There are 4 ways to turn a row about zero (a turn may also mirror it). The second row of each pair is the first, turned, with some noise. The first 28 pairs use one turn. New pairs use 2 turns, one after the other, and a turn may come again.
In the rows, zero is written as 100.
Some pairs, each with its turns in order after it:
[ 98,  89,  96,  91, 104, 109]
[114,  92,  95, 101, 104, 102]
(3)

[ 89, 113,  86,  95,  79, 102]
[ 93, 119, 103, 105, 112,  84]
(1)

[92, 79, 87, 81, 96, 87]
[127, 109, 112,  93, 101, 114]
(0)

[ 95,  69, 101,  84,  97, 126]
[ 84, 101, 117,  79,  79, 121]
(2)

[123,  96,  82, 106, 101, 125]
[116, 107, 114, 101, 121,  76]
(3)

[102, 107, 118, 105,  96, 110]
[ 88,  94, 105, 110, 111, 107]
(2)

[103, 107, 107,  92, 104, 103]
[106,  99,  97, 107,  95, 100]
(1)

[ 86, 105,  96, 108, 107, 105]
[106, 115,  96,  91,  96, 104]
(1)

[ 78,  96,  92, 109, 104, 107]
[115, 106,  83, 107, 107,  90]
(0)

[103,  97,  96,  95, 121, 115]
[126, 100, 104, 102,  98, 102]
(3)

[106,  63,  94, 102, 112, 130]
[ 97, 107, 124,  84,  85, 134]
(2)

[114, 100,  98,  86, 108, 103]
[103,  93, 110, 115,  96, 106]
(1)

[120, 106,  81,  88,  87, 104]
[ 92, 106, 103,  94, 130,  98]
(3)

[104, 106,  97,  93, 118,  89]
[113, 103,  85, 110,  95, 103]
(2)

[118,  99,  61,  92,  83, 103]
[103, 111,  98,  79, 141,  92]
(3)

[122, 132, 108, 101,  84, 107]
[ 78, 115, 102, 132, 110,  85]
(2)

[114,  96, 115,  97, 102,  85]
[108,  82, 104, 118,  88,  98]
(2)

[104,  96,  83,  96, 121,  97]
[111, 108, 104, 124,  92, 102]
(0)

[ 87, 136,  80,  90, 108, 111]
[125, 134, 110, 113, 101,  97]
(1)

[ 83,  98,  84,  94, 118,  97]
[114, 106,  83,  82,  99, 106]
(2)

[ 77,  72, 110, 114, 100, 104]
[113, 110,  67,  90, 113, 114]
(0)

[ 96,  96,  81,  81,  88, 105]
[ 83, 110, 118, 109, 101,  92]
(1)

[111,  81, 116, 117, 110,  96]
[104,  80, 118,  97,  84,  90]
(3)

[122, 109, 107, 123, 131, 111]
[ 73,  93,  87, 133,  90, 108]
(0)

[100,  98,  99, 102, 100, 111]
[109, 100,  99, 107, 103,  90]
(3)

[127, 128, 122,  99, 116, 135]
[ 50, 106,  96, 104,  74,  85]
(0)

[ 91, 100,  71,  98, 105, 104]
[ 95, 119, 127,  91,  98,  99]
(1)

[123, 111,  96, 112, 100, 104]
[ 89,  82, 102, 110,  87,  96]
(0)

New pairs. What belongs after each?
[ 94, 130,  95,  98, 109, 100]
[ 88, 117,  88, 111, 121,  91]
(3) (2)

[107, 107,  87,  92,  96, 109]
[118,  95, 105,  98,  94, 104]
(3) (1)

[103,  87, 125,  78, 102, 118]
[ 71, 111,  80,  90, 110,  87]
(0) (2)

[ 92,  94,  81,  93,  67, 112]
[ 87,  86, 113,  88, 125, 118]
(0) (3)

[114,  94, 102, 116,  76,  94]
[106,  99, 110,  91,  71, 106]
(1) (1)

[ 89,  99,  97,  75,  84, 119]
[106,  92, 102, 124, 100,  73]
(0) (1)

[ 99,  94,  88,  98, 102,  83]
[102,  96, 109, 115,  97, 111]
(0) (2)

[ 99,  96, 112, 106, 118, 129]
[102, 119,  89,  85, 116,  82]
(0) (2)

[ 85, 107,  95,  98,  80, 106]
[116,  99,  96, 117, 109,  92]
(3) (0)

[102, 100,  86, 103, 107,  93]
[ 92,  91,  99, 109,  92, 102]
(1) (2)

[110,  94, 109, 102, 118, 125]
[ 81, 109, 108,  97, 119, 118]
(2) (2)

[103, 111, 107,  81, 107,  80]
[ 91, 112,  85,  89,  88,  82]
(3) (0)

[124, 109, 106,  76,  99, 110]
[115, 100,  83,  97,  90, 128]
(3) (1)

[119, 136,  98,  90, 122,  92]
[111, 106, 131, 135,  96, 101]
(1) (2)

[111,  69,  90, 105, 134,  90]
[ 96,  98, 123, 122, 133,  80]
(2) (3)

[ 96, 101, 138,  94,  95,  96]
[ 88, 105, 127,  81, 117,  93]
(1) (1)

[106,  87,  94, 123, 118,  84]
[ 99,  75,  97, 115, 115, 120]
(2) (1)

[123, 109, 105, 118, 108, 102]
[ 96, 103,  90, 113,  75, 111]
(1) (0)

[120,  88, 112,  82, 116,  94]
[112,  80, 112, 122,  97,  97]
(3) (3)

[ 91,  79, 118,  90, 116, 103]
[ 76,  89, 100, 103, 114, 118]
(3) (1)

[ 83, 114, 133, 103, 122,  69]
[ 84,  89, 107,  72, 139,  98]
(1) (3)

[103, 110, 113, 105,  89, 120]
[108, 117, 111,  94, 104, 111]
(1) (1)

[ 98,  94,  84, 103,  99, 133]
[ 76, 107,  93,  84, 118,  94]
(0) (3)

[111,  95, 113, 100,  82,  99]
[114,  96,  95,  85,  90,  94]
(1) (3)

[101, 100, 116,  88, 108,  92]
[104, 105, 115,  86,  97,  99]
(2) (2)

[102, 100, 110,  88,  98, 104]
[107,  86,  92, 102, 101,  96]
(1) (0)

[101,  96, 117, 117,  69,  92]
[98, 72, 84, 80, 82, 94]
(2) (1)

[ 88, 109, 112, 106, 113, 103]
[ 96, 106, 109,  96,  95, 116]
(2) (1)

[ 82,  77, 100,  87,  76,  81]
[121,  98, 125, 112, 119, 123]
(0) (3)

[133,  97,  84, 117,  95, 101]
[105,  73,  77, 115,  90, 103]
(3) (2)

[124,  94, 101,  81,  76,  91]
[129,  92,  96, 108,  74, 105]
(3) (3)

[ 93, 139, 109, 114, 113, 120]
[ 96, 111, 103, 121, 134,  72]
(3) (2)

[112,  93, 105,  88,  96,  82]
[ 89,  89, 100,  92, 116,  88]
(2) (1)

[104, 120,  97, 125, 104, 119]
[ 79, 113,  90, 126, 105,  91]
(2) (0)

[120,  91, 101,  92, 108,  94]
[108,  91, 111, 116,  94, 108]
(3) (3)

[ 83,  78, 104,  93, 131, 110]
[ 93, 114, 131, 112,  76,  99]
(3) (2)

[ 98, 110,  98,  99, 114,  97]
[ 92,  89, 105,  96,  89, 104]
(1) (0)

[ 66, 111, 115,  82, 119, 121]
[101,  67, 110,  86,  95,  61]
(1) (0)

[ 73,  97,  70,  96, 122, 103]
[ 84, 133,  79, 103,  82, 100]
(2) (2)

[110, 106,  88, 104, 124, 110]
[ 79,  97,  92,  89,  83, 101]
(1) (0)

[ 78,  87, 102, 100, 107,  92]
[114,  90, 104,  94, 121, 109]
(2) (3)

[ 82, 111,  93, 107, 130, 107]
[121, 108,  95, 111, 127,  92]
(0) (2)

[101, 124,  88, 116, 100,  95]
[ 91,  97, 105, 126, 106, 101]
(2) (0)

